There are 8 hidden switches. A switch that is on adds its own fixed numbers to the row, and there is some noise. The rows also spread widely along 12 directions, which tell nothing about the answers.
In the rows, zero is written as 128.
Some rows, each with its switches (1 for on, 0 for off) after it:
[177  84 165 121  37  85  79 117 107 165 177 134 172 127  81 106 140 130
 111 168 168 121 109 141 116 148 174]  0 1 1 1 0 1 1 0
[165  78 131  95  98 122 144 142 185  98  86  92 169 143 118 102 144 139
 170 121 147 106 148 102 126 172 143]  1 0 1 0 1 1 1 0
[124 168 150 177 105 140 180 128  95  90 123  60 127 130  89 152 183 142
 166  83 128 114 105 142 119 172 144]  0 0 0 0 0 1 0 1
[144 105 143 155  97 145 148 153 168 113  94 142 133  93  89 128 144 157
 113 131 173 130 121 145 108 151 133]  1 0 0 0 1 0 0 1
[164 214 130 149 108 125 140 116 114 159 183 113 136 102  95 102 143 108
  77 133 185  86  99 111 155 137 113]  0 1 1 0 1 1 0 0
[158 181 150 147 117 150 118  97 133 132 155 136 120 165 127  72 171 124
 120 122 148 123 107 109 135 183 116]  0 0 1 0 1 1 0 1
[137 109 134 116 124  97 124 128  97  89 157 101 101 119 120 135  98 125
 134 162 105 123 151  62 126  99 138]  0 0 1 1 1 1 1 0
[140 132 150 124 165  99  96 102 139  99 112 152 102 147 178 123 144 127
 140 119 127 187 146 132 118  84 140]  0 0 0 0 0 1 0 0
[140 183 111 171 128 147 166 160 140 123 141 107 127 107 113 155 115 158
 135 124 186  84 161 137 123  93  72]  0 0 1 0 1 1 0 1
[120 142 137 140 154 162 145 111  88 133 129  91 135 199 125 120 135 107
 159 113 110 104 119  97 135 207 147]  0 1 0 0 0 1 0 0
[115 138 163 163 172 147 116 111  90 104 165 127  72 117 120 125 102 106
  92 164 125 122 123  72 121 160 123]  0 1 1 1 1 1 0 0
[117 115 136 127 169 139 107 117 110 109 148 149 102 128 115 136 116 135
 140 123 130 136 116  89 126 128 109]  0 1 1 0 1 1 0 1
[139 148 172 239 117 159 163 130 134  72  97  91  90 147 144 144 129 143
 116 152 125 141 202 145  65 138 127]  0 1 0 1 1 0 0 1
[163 179 158 174  91 166 146 122 121  78 132 131 115 234 151 102 152 151
 163 150 110 149 166 131  99 171 135]  1 0 1 0 1 0 1 0
[160 167 131 130  99 104 106  96 109 118 184  94 136 152 135 104 129 122
 146 129 120 109 131  89 125 111 127]  0 1 0 1 1 1 0 1
[165  71 170 177  71 128 165 116 173  92  56  50 151 117  94  91 197 115
 109 120 123 124 143 121  96 226 188]  0 1 1 1 1 1 0 0
[145  56 156 170  86 157 104 153 165 165 111 154 157 113  87 103 129 145
 108 166 179 109 118 145  99 201 145]  1 0 0 0 1 1 0 1
[152 109 132 103 121  83 118 112 126 129 131  99 153 127 120  99 153 112
 136 123 119 142  98 100 147 127 166]  1 1 1 0 1 1 1 0
[115 133  85 181  86 136 155 165 124 113 136  88 159 115  80 180 125 186
 160 102 119 110 135 170 111  76  87]  0 1 1 0 0 0 0 1
[136  82 142 149 115 136 113 146 123 117 124 134 130 168 135 162  85 156
 169 170 140 124 194 127  89 106 122]  0 0 0 0 1 0 1 1
[154 152 187 103 117 101 106 110  90 128 168 135 136 137 123 133 149 119
 138 149 196 122 101 141 136 152 159]  1 0 1 0 0 0 1 0
[107  95 127 128 173 154  99 114  88 136 139 200  75 190 137 101 100 127
 122 155  82 198  95  86 123 142 142]  0 0 0 1 1 0 1 0
[136 121 110 177 117 164 113 147 181 106 125 146 141 143 118 121 129 183
 156 110 135 151 135 150 100 110  68]  0 1 1 0 1 1 1 1
[143 148 153 117 158 118 127 126 132 154 142 146 115 110 142 121 105 120
 104 147 215 111 133 128 138 118 111]  0 0 0 1 0 0 1 1

New rows, each followed by its switches (1 for on, 0 for off):
[151 133 185 189  96 106 176 130 106 117 104  62 129  81  95 145 179 117
 112 129 183 132 115 158 106 153 190]  0 0 0 1 1 1 1 0
[155 155 152 123 115 121 137 115  96 131 156 113 125 155 115 108 145 121
 142 136 153 111 128  95 138 155 138]  0 0 1 0 1 1 1 1
[120 136 163 216 116 159 137 126  84 130 142  79 132 183 140 158 134 145
 177 147 145 117 143 171  82 152 136]  0 0 0 1 1 0 1 1
[112  96 127  91 192 141 105 132 135 118 128 203  89 103 114 135 100 140
 113 138 158 166  97  94 141 111 101]  0 0 1 0 1 0 1 0
[138 161 134 111 140 119 107 125 112 140 178 146 131 117 113 106 110 118
 110 137 154 123  82 101 157 131 124]  1 1 0 0 0 1 1 0
[147 116 109  99 113 125 134 150 113 156 154 142 125 130  94  85  78 111
  92 179 123  98 121  42 160 154 141]  1 0 0 0 1 1 1 0
[133  92 154 142 149 146 154 123 154  96  80  99 122 119 118 125 135 119
 126 120 149 137 129 110 112 174 145]  0 1 0 1 1 0 1 0
[177 175 155 125 129 139 123 130 177  60 123 221  84 123 143 144 105 165
 107 139 197 179 187 129  95  64  89]  0 1 0 0 1 0 0 0
[120 138  72 153 130 173 188 162 131 132  78 169 127 186  94 125 157 178
 154  81 111 189  93 154 127 124 114]  0 0 1 0 1 0 1 0
[125 144 112 157 125 154 149 148 111 123 125 182 105 157 103 113 163 176
 148  92 130 186  68 151 115 126 129]  1 0 1 1 1 1 0 1
[132  46 117 116 116 129 121 159 133 175 117 100 192 149 107 128  93 131
 164 140 161  87 122 130 126 168 153]  1 1 0 1 0 1 1 0
[104  70 139 152 123 111 116 142  79 164 137 116 135 113  90 157 122 136
 127 158 135 126 111 144 126 127 148]  0 0 1 0 0 0 1 1
[127 134 132 174 117 139 108 134 129 131 152 110 159 135 118 146 131 151
 158 117 147 132 109 169 112 120 110]  0 1 0 0 0 1 1 0
[115 105  79 104 161 158  87 126 148 199 158 184 133 151 123  67  92 134
 114 133 135 131  63  95 155 139  84]  0 0 0 1 1 0 1 1
[147 112 127 181  68 164 151 143 121 140 121 112 141 175  93 104 138 141
 132 146 118 117 133 122 101 191 155]  0 0 0 1 1 1 0 0
[133 140 166 193 115 183 142 128  77 134 154 179  70 158  75  96 124 128
  72 168 131 138 114  90 108 214 142]  0 1 1 1 1 1 0 1
[153 133 142 139 103 100 103 119 140  88 157  87 128 153 160 116 117 148
 163 146 114 118 181 112 111  94 105]  0 0 1 1 0 1 1 1
[140 168 140 162 129 112  98 119 116 106 177  99 127 126 151 150 117 138
 157 143 138 128 139 132 116  68 105]  0 0 0 0 1 1 1 0
[108 130 112 209 146 180 169 172 116 170 109 139 111 126  95 115 120 133
  81 152 140 121 104 135 129 173 124]  1 0 1 0 1 1 0 0
[116 188 132 144 170 118 137 118 117 122 147 123 104  81 122 133 143 122
  98 112 155 150  73 135 154  97 109]  0 0 0 0 0 0 1 0
[142 122 119 165 128 107 152 125 154 158  98  60 168  92 120 111 168 117
 122  96 158 131  87 155 134 124 150]  0 1 0 1 1 1 1 0
[132 146  79  94 135 140 135 140 132 112 150 167 117 143 101 108 101 154
 128 118 107 131 108  73 149 102  90]  1 1 1 0 1 0 0 1
[122 162  93 117 145 125 156 147  59 133 166 167  83 155  96 128 101 144
 128 135  99 150 113  67 155  87 117]  0 0 1 0 1 1 1 1
[123 154 170 174 168 152 190 135  97 120 100  77 111 126 110 146 135 109
 125 117 174  98 143 118 131 189 142]  0 1 0 0 0 1 1 1
[159 114 197 104 101 119 151 121  90  94 118 117 126 152  92 141 164 120
 154 132 176 120 136 109 122 200 183]  0 0 1 0 0 1 1 0
[148 126 151 126 140 153 161 146  88 179 128 126 142 175 111 138 109 112
 140 162 208  76 154 110 133 189 145]  0 0 1 0 1 1 1 0
[140 102 102 113 146 120 172 143 118 139  80 139 119 151 106 110 118 119
 116 120 110 163 135  80 144 127 164]  0 1 0 0 1 1 1 0
[186 206 158 151  38 152 175 127  85 140 166 138 138 170  59 106 156 135
 108 139 182 105 118 117 125 190 150]  0 1 0 0 1 0 1 1
[111 167  97 173 160  97 146 108 106  80 138  55  98 127 163 149 118 131
 146 111  57 149 150 102 120  38 111]  0 1 0 1 1 0 0 1
[151 125 129  89 135  87 117 127 126 130 145 150  99 131 151  83  85 107
  83 178 119 142 143  67 153  98 146]  1 0 0 1 0 0 1 0
[115  95 119 182 161 142 101 145 123 234 130 152 140 139 147 111  92 115
  86 173 176 117 121 164 126 135 129]  0 0 0 1 0 1 0 0
[145 124 122 146 101 114 129 131 149 120 126 119 136 108 110 109 127 134
 104 139 125 128 126 110 126 117 132]  1 1 0 0 1 0 0 1
[145 107 141 143 128  74 103 110 122 155 127  93 146 120 147 117 150 109
 125 149 135 144 130 135 131  93 160]  0 0 1 0 1 1 1 0
[129 105 138 155 120 169 137 145 136  98 124 147 108 126  87 143  91 147
 114 153 139 112 160  92 104 159 106]  0 1 0 0 1 0 0 1
[163 194  87  71 117 131 159 143 124 145 167 140 149 170 119 105 110 143
 161  98 174 101 110  98 162 114  99]  0 0 0 1 0 1 1 0
[119 129  90 149 146 130 163 164 120 151 102 115 135 172 141 116 107 145
 153 123 109 134 142 125 142 104 124]  1 0 0 0 0 1 1 1
[150 142 141 140  82 140  98 131 108  98 195 143 136 152 111 138  90 155
 151 164 139 119 123 113 102 120 118]  1 1 0 1 1 0 1 0
[157 158 161 110 113  90 101  96  96 125 163 155 119 143 131 129 156 133
 145 128 161 170 106 132 125  87 150]  0 0 0 0 1 0 1 1
[139 163 143 143 131 149  91 130 144  60 161 190  91 169 156 155 101 179
 155 148 139 160 180 139  93  77  70]  0 0 1 0 0 0 0 0
[129 128 150 146 174 159 143 135 160 151 113 115 135 107 132 133 128 131
 131 123 235  90 119 150 125 160  90]  0 0 1 1 1 0 1 1
[168 131 127  64  80  68 121 107  76 137 160 150 132 154  95 113 135 112
 106 147 116 143 132  79 151 109 177]  0 1 1 0 0 0 0 0
[128  72 196 103 133 112  42  75 115  75 169 127 121 143 136 135 150 132
 182 146 127 147 110 107 105 156 138]  0 0 1 0 1 0 1 1
[135 131 152 164 135 139 111 140 117 114 155 156  99 134 128 142 100 152
 132 166 155 132 160 117 107 103 100]  0 0 1 0 1 1 1 1
[141 127 101  73 160  98 118 125  93 116 152 149 125 192 161 152  85 149
 207 109 128 153 154  91 126  43 120]  0 1 0 1 1 1 1 1
[145 114 113 147  80 154 185 163 131 144 102 147 132 133  58 114 152 166
 118 115 162 137 101 137 121 160 134]  0 0 1 1 1 0 1 1
[107  89 145 147 156 140  88 116 106 153 149  86 144 165 149 131  90 107
 148 173 116  90 142 109 128 169 128]  0 0 0 0 0 0 1 0
[ 93 145 129 162 201 150 133 118 133 101 114 102  94 142 159 127 121 128
 144 111 105 144 126 117 133 130  94]  0 0 0 0 0 0 1 1
[ 93  75 117 161 145 148 148 167  95 110 115 130 100 144 101 135 106 151
 141 140  79 157 105 111 120 152 142]  1 0 1 1 0 1 1 0
[164 156 102 105  78 138 142 140 133 126 149 183 114 161  90  84 114 152
 110 141 123 143 130  76 139 121 110]  0 0 0 0 1 0 1 1
[122 112 114  41 186 135 104 130 104 131 155 224  95 166 130 127  72 139
 145 131 156 160 102  80 148 106 111]  0 0 0 1 0 0 1 0
[141 152 105 148 114 130 151 147 144 135 137 104 159  76  84 155 129 144
 126 103 183  99 106 139 132 102 106]  0 1 0 0 1 1 0 0
[109 148  92 169 128 171 142 158  94 128 173 113 120 162 102 142  73 150
 139 143 105  86 141  98 125 134  84]  0 1 1 1 0 1 0 0
[151 103 157 130  84 118 133 116 100 110 131 111 122 166  99 102 120 115
 113 163  93 125 160  73 124 176 166]  0 1 0 0 0 0 1 1
[135  89 103 190  91 174 192 171 143 121  55 124 131 218 123 105 133 172
 162 130  88 161 163 142  87 166 152]  1 0 0 1 1 0 1 1
[124 177 157 171 128 163 121 121 148  59 150 136  94 109 118 144 136 154
 124 123 140 139 121 137 108 135  88]  0 0 0 0 0 0 0 0
[148 116 119 171  70 108 158 151 111 143 124  91 143 124  94 127 140 149
 134 133 130 132 130 137 112 108 154]  0 0 0 1 1 1 1 1
[162 133 132  97 136 105 108 120 122 188 160 151 137 131 136  96 103 105
 106 160 195 116 116 102 146 116 138]  0 0 0 1 1 1 1 0
[172 134 144 128  38 110 152 124 100  94 154 110 124 111  55 110 143 128
  99 142 115 122 118  71 119 158 176]  0 1 0 1 1 1 0 0
[138  67 106  55 140  89  86  99 163 149 127 106 175  92 106  76 143  96
 128 102 115 119  49  68 169 156 157]  1 1 0 0 1 1 0 0
[131 132 130 163 132 122 164 143  97 157 118  76 142 165 135 110 139 118
 138 137 133 115 118 138 138 160 161]  1 0 1 1 0 1 1 0
[132 110 137 169 118 175 125 144 127 128 124 181 103 187 116 114 112 160
 129 164 130 152 156 124 101 155 108]  0 0 1 0 1 0 1 1
[ 96 104 106 153 168 150 154 155  95 113 115  77 127 171 141 168  79 134
 182 149  94 104 154 102 122 128 127]  1 0 0 0 1 0 1 0
[139 150  75 119 126 122 145 133 173 110 113  88 160 152 142 100 125 137
 144  98  90 120 131 109 148 108 106]  1 1 0 0 0 0 0 0
[153 158 143 146 104 159 131 129 124 126 144 204 105 121  74 110 145 143
  87 123 169 166  86 122 121 154 131]  0 1 0 0 1 1 0 0
[125 151 150 145 167 147 107 111  94 127 150 158  91 207 161  99 123 130
 145 143 111 153 138 104 128 148 114]  0 0 1 0 0 1 1 1
[136 106 182 165 118 151 170 138  81 133 109 121 104 130  85 142 128 111
 101 169 174 120 127 116 109 204 184]  0 0 0 1 1 0 1 0
[110 101 132  80 186 149 134 139 133  71 106 170 102 148 117 130 133 153
 178  88 126 171  85  99 140 152 123]  1 0 1 0 0 1 1 0
[ 98  95 144 172 184 117  73 111 120 153 138 125 124 121 170 130 132 125
 139 139 131 177  68 170 115 101 141]  1 0 0 1 1 0 1 0
